The same things were measured in two ways. Each way mixes the same 12 hidden numbers, adds some noise and spreads widely along 7 directions of its own, which tell nothing about the thing.
Some things both ways: the first way, then the second way.
[ -6  16   2 -33 -21   3  11  33  -9 -13   6  30 -15  -7   7  35  28 -57
  -4  -2   7   0   0 -10   7   8 -15   7  32]
[ 25  -1 -47   0  42  16 -25  22  -2 -35  17  35  32   5 -16  -6  -5   6
  16 -28 -14  23  -4  -7  -1  11 -38  -8 -31]

[  1  13  22 -30 -43  24  56  49   0   7 -13  52   3   1  27  32  68 -61
   7  58   7 -16   1  26   0  25   4   8  11]
[ 12 -21 -24 -20  17 -19  13   8   7  -3  12  11  24  -6   8  15   1  -1
   4  13  -2  11   1 -27 -12   8  -2 -18  -8]

[ -6 -16  -9   5 -42  -6 -11 -34  -6  12  -2  -9  30   2  -7  54 -19 -22
 -22  35  50 -10  29  26  -3  -1  50  25  15]
[ 33  11  34  21 -48  46  -5 -10 -13  41 -14 -18 -18 -24   8   5 -23 -19
 -27 -12  22  14  14  24  -2  22  20   5 -11]

[-14 -12  -6  -7  -6  23 -24 -13 -42 -14  43  19  -9 -16  27  28 -50 -73
  -6 -20  24  10  18 -33  40 -17  52  39 -15]
[ -7 -61 -10 -29  10 -24 -12  17  -3   7  42  13  10  19  14  11  34  -8
  -2  12  13 -11  -6 -27   9  13 -27 -35 -46]

[  9  38 -12   3  18  -5  -2  -9  -3  19  24 -25 -11   0 -10 -35 -26  36
   1 -42 -13   5 -31   1 -25 -14  31 -29  22]
[  7  17  -4  18  -9  34 -10 -13 -19   4   5 -21 -12  -5 -19  21 -40  10
  -1 -34 -15  -1  -4  31   6   2  -8  27  15]

[-16 -41  14 -21  11   4   4  15  16  11   5  16  -5 -16  18   8  -7 -42
   5  18  -9  35 -21 -16  14   9 -76  -2   6]
[ 37 -15  15   0   6  20 -24  12  -9  21  16  -9  -7  -6   1  -5 -26  -9
  16 -11   5 -12 -16   3  -6  -4 -40  10 -11]

[ -4  27 -37  34  -8 -48 -10 -31 -11   2  -2 -27  34 -13 -20  13 -11   9
   2  -8  24  18   7   7 -17 -13  29 -18  -9]
[ 28  40  -8  37  -8  23  15 -11  11   6 -12 -37  -6 -27  -9 -10 -38  -9
 -12   9 -21  16  -6   5   0   9 -22  21  16]

[ -1   1  -4  12 -48  28  27  -8  -5  -4  12  -6   1  -4 -20  32 -19   1
 -37  22  42 -24   9  29 -15  36  43   0  46]
[  8   1   1  23 -17  36   1   0   6   7   0 -29  10   0 -11  21  -6  11
 -13  -2 -13  -4   6  28   6   1 -20 -20   3]

[  7  20 -15 -36   9 -22 -13  -1 -22  -5   2  -3   0 -23  20  16   6 -20
  23 -21 -12  17 -17 -23  35 -33 -16  12 -25]
[ 12  29 -14   4  47   7   0   1  -4 -12  16   2  15 -11 -19  -4 -15  -7
  10   4 -14  -9  -9 -11   6 -15 -31  27  -9]

[  0  17  17 -12 -23  23  26  -8 -12  14 -25 -23 -13  -2  -1  -4  -1  31
 -32  -2  13  -2  -6  22 -18  -7  -7 -10  33]
[  3  20  14   5   4  17  27 -28 -32   2 -28 -15 -40  -8   5 -29   2 -16
   8 -31  26   2 -12  14  -7  19  31  25 -40]

[  4  25  -6   4  11  31 -11  -3 -17 -15  39 -20 -17 -27   0 -26 -42  24
   8 -55 -33   3 -26 -40 -12   8   5 -10   9]
[ -6  13  48 -24  -3  45  -1  -6  -9  11  -8 -10   9  -8  11  -9   1 -15
   6  28  14 -12  17  16  -7   9   9 -11  -8]

[-13   2 -24  11 -16  -6  39 -17   7   0  33   2  22 -18   9   4 -36 -20
  -2  -5   3   9 -26 -22  -5  43   6   2  -3]
[  4  18  18 -18 -28   0   3  -6   7  -3  -3 -23   8  -7  13  11 -18  -5
 -14  21  -4   1 -10 -18 -18   7 -29  18  24]

[ -9 -11   6  21 -19   4   7 -27 -17  -9  36 -20  20 -27 -12  31 -38 -20
 -29 -18  40 -10 -16 -39 -17  24  16  19  41]
[ 40  10 -19  26  34  -1  -2  16   3   9  23  11 -16 -16 -15 -43 -30 -31
  22 -14 -12  28  -9   0   1  16 -23  13 -14]

[  5  26  31 -26  40  -2 -13  -1 -21  -7   2 -32 -17 -44   7 -25   3  -7
  -8 -25 -13  30 -69 -62   7  19 -23  -3  45]
[ 10  15  10 -21  33  12  24 -21 -18   3   6  -8 -10  -4   8 -46 -12 -23
  13  32  13  -3 -10 -18 -13  -2  10  15 -21]

[ -8  -5   7 -13   2  -3  18  40  11  -3 -33  13  15  -2 -10  20  40 -36
  12  55  14   2 -18   7  -9  12 -60   0  15]
[ -9  15  -9   9 -36 -26 -19  -7 -11 -27  -8  12  -8   3  26 -15 -20  -1
 -15 -16  -4  38 -22  -6 -16  25   6  21  -3]

[ -6  -8  40  -1 -15   2  24 -30 -18  28 -46  -6  -2   2   1   3  35  17
 -14  18   5   1   5  21  12 -25 -29  -6   6]
[-13  26  18  23 -25   7 -13 -14   5  -3  13  10 -36 -11  -2 -16  -2 -10
  -2  -5   0  16 -22   3 -13 -11   5  11 -18]

[  8  -2  13   4   0  24  19  -7  -5  25 -14 -12  17  -4  -1 -24   3  12
 -20   5   1 -14 -30  13 -39  37   8 -14  43]
[-30 -12  35 -35 -44   5  24 -39 -25  13  -9 -34 -42   3  32 -19  13 -22
 -22  16  35  -2 -20   6 -13  13  49   5 -20]

[ -9   8   5   6 -23 -10   1 -17 -16   5  -8 -23   8  -6 -11  28  -6 -10
 -31   5  43  10  18  13 -14 -17  14  -3  32]
[ -6   8  -7  -5  -9 -19   8 -31   3 -28 -19  -3  -9  13  13 -26   0   9
 -14  11   9  14 -23 -29 -13 -18 -12  39   6]

[-13  43  21 -50  -7  24  13  -6 -15   7 -21  27 -50  13  17 -20  26 -10
   3  20 -34  28  20  40  42 -26  17 -11 -14]
[ 10 -20  -7   5   8 -11  20 -13  11   6  -2 -20   5  -9 -15  24  18   3
  -7   9   3  -8   7  -3  13 -14 -22   7   5]

[-34 -21  18  -8   3  18  23   1  16  12 -27  14 -25  13   6 -20 -11 -15
  -7  11 -26  29 -11  -9   9  26 -69  -5  15]
[  3 -32 -36  26  14 -45 -12  37  23   9  44  -3  -5  -5  -3  26   9 -18
   6 -28 -26   1 -15   1  32  23 -45  -5  -8]

[ 10  36 -12 -12 -24  21 -10   3 -25  -1 -13  27 -16  -2  -3  13  27   9
   6 -19  -3 -24  18  31   0 -37  20  -7 -13]
[-30   9   6 -20  -9  13   3 -14 -14 -28   5  11  10  22   0   8  36   4
 -16  -9   9   0   0  17   1  -3  18 -11 -27]

[ -8 -29  32  19  -4   6  11  -2  16  40 -37 -19  -4   0  -1 -17   8  27
 -25   7  -1  19 -15  10 -38  13 -58 -36  47]
[-14 -25   6 -14 -21 -17   8 -17 -26   3  21  -8 -31  22  12  -9  15  -8
  -9 -15  18  -3 -26   7  -5   2  16  -1 -30]

[ -3  36  -7 -18   1  17  18  24 -10  -7 -10  21 -46  -4  13 -12   9   1
   3 -21  -7  -1 -32 -13  23 -22 -10  -3  -8]
[-32  12  -4 -22   6  19   4  -2 -44 -32   3  30  27  55  -9  21  26  34
 -11 -48  12  -7   5   5 -14   3  14 -23 -60]

[ -9 -36  23   3   2  23  50  36   7   6   2 -19  -6  10   5 -11 -14 -18
   7  40 -11   9 -16  -5  23  50 -32  -7  31]
[-21 -16  27 -16 -46  15 -20 -10 -27   8 -10 -12  18  22  10   4 -15  17
 -30  18  12  17  10  10 -19  11   6 -26 -14]

[ 11  12  17 -38  13  29  43  23   6  10  17   5 -35  -7  23 -29  13   0
   2  -4 -31   4 -48  -5   8   2 -16 -13  19]
[-15 -20 -16 -12  11 -40 -14   1  -3 -16  29  -3   5  -1  -7  21  -4   6
  13   5 -19  -6 -28  -6 -10 -20 -26   2   2]

[ -5 -17  60 -10  -9  20  28  -4 -32  18 -11 -12 -15 -10   7   3   4 -15
 -23  12  15   5 -10  -7  30  23 -10   0  46]
[-14 -22 -46  -5  54 -47  34 -26  10 -18  35  -7  -9  32 -16 -29   4   8
   0  24 -15  -5 -24 -32  16 -42 -26  33  13]

[ -8  41  -9  -7  12  16 -17   7  -7   8 -44  35   5  -8  13 -37  36   4
  40   8 -53  23   4  22 -19 -24 -34 -21 -59]
[ -1  18  48 -13 -24  43  17 -17  -2  18  -7  -2  -2  -2   7  12  21  -7
 -14   9  26 -13  28   1  -2  11   9   0 -14]

[  9  19 -36   9  19 -10 -24  11  -5  15  -1   4   7   1  -4 -24  -5   8
  20 -52 -20  -3 -20  -5 -34  -7  -5 -26   5]
[ -4  18 -13  -9 -17  24 -17 -19 -19 -26  -3  -6   1   7   9 -20 -25  -6
 -23  -6  -1  22 -17  11  -1   9   5  29   3]

[  2   6  32   3 -10 -21  18  -1 -19   5  11 -11 -12 -27  -5  33  15  -9
  -7  20  43  11 -17  -2  39 -23   5  -9  16]
[ 14   7   7   8   8   5   7   4 -18  14  22 -18   2   2  -5   2 -32   2
  14   5 -15 -10 -12   7 -18  -5 -11 -12  -4]

[  7 -13 -22   8 -18 -22  -7 -22 -22   4  -2 -44  47 -17 -20  29 -18  16
  -8 -19  20   3  25  20 -24  -9 -31 -17  16]
[ -9  24  27  -9  -2  26 -18 -16 -28 -13  -2 -11 -12   0 -11 -31   4 -20
  -1   3  10  -1 -12  18   0   8 -26  21 -33]

[-10 -27  -7  -5 -10 -22  -3   3  19  11  -5   5  25   2  -4  30  16 -36
  11  30  -2  17  14  10 -11   5 -37  -4   9]
[-26  -8  -6 -12  -9  10  20 -28  19 -20 -30 -28 -29   3  15  16  19  16
  -4 -18  11 -18 -41  -6 -10 -33  14  22   5]

[ -4  -2   3  -9  22  13   1  10  15  27 -19   3   2  19 -13 -40   8  17
   7 -11 -36   5  -9  25 -47   0 -55 -34  25]
[-17 -12  12  -3  -8  16 -16  -9  -2   3  -1 -14 -20   9  -7   8  -3   0
  -8 -25   5  -9 -14  19  13 -12 -14  26   5]

[  6   8 -49   9   7 -11 -18   0   9 -21  35 -26  48 -17 -19  11 -20   7
  38  -3 -23   4  12   0 -38 -15 -17  -9 -29]
[  6  19   3  23   1 -26 -12   1  13  -8  -2  -6   5 -28 -19  -2 -12 -17
   4  13 -22  20   3  16   9  -2 -35  26  25]

Other things, the second way, with their names:
<202>: [  5   9  10   2 -27  23 -27  -1  -6 -10  12  33  -9   5  10 -25  -1  -8
  -5 -10   9  33  -4   5 -14  17   8  -7 -26]
<585>: [ -6  -6 -11  -6   1  -1 -29  11  -2 -29 -15  -6  11   8  12   5 -13  14
  10 -24  -8   2 -23  -1  -8   9 -40  14  -5]
<88>: [  7   0  -6  -8   8  10  14 -15  17  23   3 -37 -30 -15   6 -17 -39 -28
 -14   8  -2   6 -18 -10  14   1  -4  52  35]
<403>: [ 45 -11 -46  63  42 -38   9  12  15  13   8 -13 -12 -11 -30 -35 -28 -16
   6 -15 -25  31  -8   6  24  -2 -48  21   4]
<133>: [-13  -4  53 -46 -63  28 -31 -18 -62  -3 -10  21   4  29  34 -14  -3  -1
 -23  -6  45  18  10  11 -32  37  33 -13 -43]
<63>: [-39 -12  67 -46 -61  14 -27   0 -47  11   3 -10  -4 -12  43  32   8 -12
   9   4  22 -18   0  30 -27  50  40 -41 -39]
<215>: [  2  -1   8  12   3  10 -15  17  -5   9   4  13   5   1   1  -2  -7   2
   5 -12   4   8  -5  -1 -12   5  -5 -22 -35]
<110>: [ 23   8 -19   0  10   9  18  -9  14  -3  26  -2  -7   5  10 -17 -20  -8
  -5   9  -7   5 -15 -27  -5   0 -13  22  14]
<434>: [ 13   7 -11  26   1   1  -9  23  14  -8  -4   1  18 -12  -5  22   2   4
   8 -22 -17   9  -5  20  -4   2 -17 -20  -9]
<30>: [ 21 -16  -1   7  18 -28  23  -5 -16  11  -4 -23  18  15  -7  -5 -10   4
  -6  15   0  -6   8   2   5  -6 -25   5   2]
<18>: [ 49   9   6  30  39  26  22 -10   4  41 -12  -3 -31 -21 -21 -44 -34 -21
  13  -8  17  16   6  -6  -1 -10   2  28 -13]
<29>: [-27 -11  19 -16  10   4  -9  11  -6  -8   0  -9   8  -2   2   0  25  -6
  15  10   5 -14 -10   9  -5   5 -16 -31 -41]
<155>: [  1 -15  -3  11   7 -14  28 -11   9  17 -12 -19 -12  -7   0   5  -7   4
   3   1  -1   4   6  -2   2   1   7   7  12]
<369>: [ 50  33 -12  26  -1   7  -7   0   3  -7 -19 -14  23 -20  -5 -20 -66   1
  -1  15 -24  31  -2  -3 -20   2 -38  27  35]
<195>: [-15  -4  -7  15 -37 -51 -16  -1  10 -12   6  11  11  11  10  -5  -4   3
 -34  22 -11  37 -19  -7 -12 -22  -1   1  12]
<197>: [ 20 -10 -12  18 -28  39 -27   1 -17   2  -3  16 -16 -19   7  -5 -10 -12
  -3 -38  13  41   5  21  -5  49  21 -18 -43]
<132>: [ -2  12  19   8 -38  44 -24   5  -3  -1 -32 -31 -19 -26  20  -1 -26  -5
   9 -17  -1  12 -24  27 -27  32   2 -15 -16]
<199>: [ 34 -19  24  20 -73  12 -23  11 -42  46  40   1  24  12   9  23 -30  -3
 -41   9   3  24  42  22  -1  54  -5 -45 -16]
<74>: [  6 -11  13 -20   6   2 -10   4  -5  -8  -3   9   1  -5   2 -10   9 -13
  15  -3  13   7  -7   2 -15   4  -9  -4 -20]
<365>: [ 15 -21  -3  12  -7 -18 -13  13   2  -4 -19   0   7   5 -14  -6  16  -9
  -5 -22   8  26  -1  20   4   5 -36  -5 -15]
<530>: [  8  -8 -19   4  18  -4  21 -11  -5  -3   7 -11   0  12 -19  19   5  11
  -3 -23  -3  -8  -1   1  10  -8 -16  17   0]
<26>: [ 11  -5 -23 -11  13  -5  22 -15   7  11  39 -13   3  -3  -5   1  -5 -13
 -22  38  -1  -3 -13 -30   3 -18  -9   7  -5]
<5>: [-49   4 -18 -12 -17 -24 -26   0  25 -38   8  -7  21   5  29  49  -4  29
 -13   9 -28 -15 -38 -24  -6 -24 -22  14  26]
<467>: [  6  12 -22   9 -29 -25 -19   6  13 -19  33  24  29   9  21  12 -30  10
 -25  18 -26  29 -14 -21 -17 -11  -1   2  27]
<327>: [  9 -17  -4  -3   6   3 -10   8 -12  -8  -6  16  20   6 -14  18   6  14
   7 -22   6  12   8   3 -10   2 -17 -16 -26]
<54>: [ 30  13  -8  37  17  16  -3  22  14  28   0 -23   3 -35   1 -31 -43 -33
   7  18 -21  32   7  18   9  32  -9 -12   2]
<209>: [ -8  17  30  -7 -55  -5  -7 -18 -11  -2 -14  -8  -3   2  32  -4 -34  11
 -15  20   1  17 -11 -11 -39   7  10   7  17]
<208>: [ -6  18  -8  16 -18 -12   0  -8 -12 -12  21  -4   9  19 -15 -20 -13  -4
 -26  12 -19  31   3  17   3   7 -14   2   7]
<211>: [ 15 -17  -1  -7   6 -14 -14  12 -25  -5   5   9  38   9 -23  24   4   8
  -1 -10  -2  10  23  13   0  12 -35 -16 -17]
<608>: [ 35  -5  -8  13  28  10  21 -12 -12  24  21  -7 -11  -3 -16  -8 -22  -6
   5  -7   4  -8  -3   1   3 -20   4  17  -5]
<260>: [-18 -13  46 -17 -12  28   5  12   6  37  -4 -10   6   2   9  47   5  12
   2  -4  14 -29  10   1 -13  -6  13 -29 -15]
<83>: [ 20  -2  -7   1  32  26  -6  -7 -12  -8  20  19 -10  16 -26 -26 -13   6
  19 -18   1   1 -14  -2 -11 -25 -24  12 -21]
<78>: [ 45   6 -24  19  22  -2 -14   2  10  -3  34  19  14  -8   5 -14 -52   7
  11  18 -23  10  -6 -35  -7  -9 -39  25  22]
<553>: [-33 -11  12 -17  -4 -72   3  -6   0   1  43   7  18  21 -13   6  27 -21
 -34  39  -7   7  10  -4  28 -14 -26  18  13]
<501>: [ 23  20 -27  -5  29  18  37 -44  -8  -6 -22 -13  -6   5  -5 -33 -27  -8
 -25   0  12  18  10 -15  17  -2  12  67  23]
<356>: [-25   1  38  -9 -69  13 -29  18  13  21  10 -20 -23 -52  49  44  -3 -37
   2   0  -4   5  -8  20  -5  69  27 -23  -3]
<352>: [-41   3  41 -19 -50  43 -20 -10  -9  -6  -9   5  16  27  20  50  16  39
 -25  -8  17 -23  10   1 -12  -3   8 -16 -14]
<335>: [-34   7  44 -20 -21  47  -4 -21 -16   5 -13 -21 -12  16  -4   6  14  10
 -12  -2  22 -23  -4  15  -6 -12  -1   0 -26]
<444>: [ -8 -18  -2  -1  -2  -2  13  -7  15  13 -10 -27  -2 -14  14  -4  -2 -13
  -9  26  -1  11   5   5   9  15   9  -6  11]
<233>: [-27   0   2   8  -2 -38   9  -9   0  -1  -7 -19 -14   4 -22  -7 -11   5
  -2   7 -10  14 -23   5 -18 -29 -10   6   3]
<262>: [  0 -17  -6  -9  -6 -12 -17   9 -10 -13  29  19 -14  10 -16  -7  19 -15
   8 -31   1  20 -11  14  -2  18 -24  -4 -24]
<122>: [ 38 -13  -9   5  35 -24  24  13 -16  17 -12 -17  20 -15  -1 -39 -29 -19
  19  33  -3  25   5  -1 -24  17  -1 -34 -23]
<253>: [ 28  13  39 -10 -23  20   2 -24 -30 -17 -33  15 -16  11   5 -44   5  -3
   8 -12  37  16 -11   6 -42  -6   4  10 -32]
<487>: [ 42   7  -9  31  29  -2  11   3   1  18  10 -21   0 -26 -14 -30 -20 -25
  11  24 -11  10   3   3  10  11 -33   2 -11]
<96>: [-20 -10  18 -17  -4 -14  20  -3  29  25 -35 -32  -5 -21  42  31 -13   4
  -5  19  12 -21 -15 -38 -11  -4  12  18  15]
<201>: [-17  -9   4  -2   4   3  22 -14   6   6  -6  -7 -21   6  -2 -20  20 -13
 -10   0  15  12   0   3   7   3  12   1 -18]
<546>: [ 11  11 -17  -8   8 -31  15 -11  18 -10  20   0  -3 -20  14 -10 -20 -21
   6  25 -18  17  -5 -25  -1  17  -7  34  37]
<545>: [ -9  -9 -27   3  27 -30  29  -6  10  -9   7 -31  -4  11  10 -23 -12  -4
   2  22 -19  -1 -27  -9   3 -10 -10   8  14]
<480>: [-18   0 -23  -3  37 -33  47  -9  22   2  15 -32   2   1  -8  16  -3  -2
  -3  17 -21 -18 -16 -12  10 -29  -2  19  27]
<615>: [-38  55  52 -41 -40  78   0 -41 -37  -3 -20   2  19  42  14  -1 -26  30
 -48  17  26  -6  17 -17 -27  -8  29  19 -12]
<416>: [-32  21  14  -2 -29  -6 -23  -1 -23  -8   4   0   4  10   5  -5 -10  -5
 -22   0  -2  18  -9   9  -6  16  -2   3 -20]
<119>: [ -3 -14 -16  26 -23  15   0 -14   1  -4  -5 -44 -15 -12   3  23  -3  13
  -6  -9 -12 -10 -21  19   9   4 -18  -3  -3]
<218>: [-40  11  27 -40 -31  29   5 -18   5 -23 -21 -22 -21  11  22  -5   5   7
   2   0   9  -4 -32   0 -35  -1  10   0   1]

Some of these things the first way, each followed by its name:
[-10 -11   8  34 -23 -30  13 -43 -18  44  11 -21  37  17 -12   6 -30   4
 -15 -38  20  -6  19   7 -27  13  30 -14  36]
<88>
[-14   7  39  14 -39 -28  18  -7 -19  25 -10  -7  16  -7   5  33  25  -5
  13   8   1  25  36   6  15  -8 -19 -18   1]
<546>
[ -4   7  -3 -22  -1  25  22   9 -24 -20  17   2 -27 -10   8   0 -12 -13
   7 -14 -17   7   1  -6  37 -13 -18   0 -10]
<29>
[  1  26  -2  32   6 -56 -12 -20 -42  27 -19 -34  19  -3   0   2  -9  18
  19 -39  20  16   1 -15  23 -43  24 -12 -18]
<615>
[-18  -7 -11  -3 -25  24  26  10  32 -15   9   1 -36  -3   2  10 -19   4
 -13   4 -17  10 -14 -17  -4  21 -39  -3  21]
<434>
[ -5   1 -46  15  -3 -15 -10  29   2 -16  30   0  22  -5 -16  29 -23 -29
  14 -13  22   8  18   5 -32 -30 -25 -14  -7]
<585>
[  8  10 -31  33   1  12  -5  27  24  15  -5  26   2 -10  18 -16  10   3
  13 -17  -7 -16 -47 -24 -54  -3   5  -8  -9]
<467>
[  9 -25 -45  46 -26  -4  26   9  -7  16  -5 -20  54   9  -2  17 -21  23
  19  -8  16 -27  21  25 -35 -16 -15 -10 -30]
<416>
[ -1  14  62 -26 -17  30  48  23 -13  25 -13 -25 -64   4  18 -18  12  46
  -7  -5 -26  22  -4  16  38 -22 -35 -35  27]
<63>
[ -9 -14  -1  22 -13  24  32  20   9  16 -16   0 -14   8  18 -15  -6  16
  -1  -8 -12   4  -5   0 -22 -13 -39 -15  -6]
<215>
[ -5  32 -27  17  38 -41 -18 -21 -14 -24  63  -7  23 -33 -32   0 -18 -35
  16 -35   6  13 -38 -49 -12   7  21  -9  11]
<218>
[ -2  19  14 -19  32  -4 -19  -4 -14   2 -11   8  21 -13  -3  -8  29 -41
  13  27   0  13 -19  -7 -13 -19  -1   9   0]
<18>
[ -6  48   7 -15  29   5   7   6   5   7  -6   0  -8   0  -6 -50  16   7
  18 -12 -48  13 -41 -17 -30  19 -10 -18  17]
<356>
[-13 -27  21  35 -37  10   4 -10  -9  11  -4 -25   0  -8  -2  37 -39 -11
 -29  48  58  10  13   5  21  27  44   9  29]
<199>
[ -7  18 -21 -10  22  -8 -18   8  15 -25  45 -26  -7 -16  -8   2 -29 -30
   3  -5  -9  29 -21 -37 -20   1  10   2  26]
<327>
[ -6   3  -3   2  -3  30  20  34  15   5 -17   5 -23  -2   8 -18  -1  16
   4  23 -13  20  -5  27 -12  -7 -42 -31  -5]
<30>
[-11  35  24 -31 -10   5  15   2 -10  19 -27  28 -34  10   6  -9  34  -4
   1  14 -12  20   8  37  24 -26  -6 -20  -3]
<530>
[  6 -15  -1   2 -30  27   8   8 -22  -5  35 -10   8 -14   4  41 -40 -23
 -20  -2  46 -25   2  -6   0   5  34  22  29]
<133>
[ -3  35 -19  -3  19  31  -8  15  -7   0  -1  14 -25   1  14 -39 -17   6
  17 -21 -27   6 -21  -6 -10 -26  13  -4 -27]
<352>
[-17  30 -10 -27  36  16  24  15   8  -2  10   3 -28   9  32 -52 -28 -27
  15  -5 -40  29 -49 -40   7   1   4  16 -13]
<96>
[ -7 -17  33 -12 -34   9  18 -24 -21  18 -29 -20   8   8 -10  28   7  16
 -10  23   9  -8  32  34  22  -6 -22   2  16]
<553>
[  8  -9 -14  29 -49   6  44  -1   0  26   9  -1  33   2   8  22  -1  19
   4   0  12 -30   8  24 -25   8  19  -9  -6]
<480>
[ 12   7  -5   0 -18  -1  53 -18 -22  -7  43 -17  27   0 -22  34   0 -14
  -9  30  48 -39  -1  29  10 -14  64  13  12]
<233>
[ -6  -4  -3   7  12  11  11  16  20   5  13  -2  10  -5  10 -11  -6 -12
  19  16 -19   9 -26 -22 -28   6 -20   1  -4]
<260>
[ -6  10   0 -21 -26  -8  19  34  11  -1  -5   3  -5   6  -3  31  29 -15
  14  40  -4  24  35  42   3 -19 -33 -25   2]
<211>
[ -9 -25 -18  17   5  25 -11  -3  -9 -12  30  16  17 -19  12   5 -35 -35
  18 -19 -13  -7 -15 -48  -2  17  -9  24 -19]
<202>
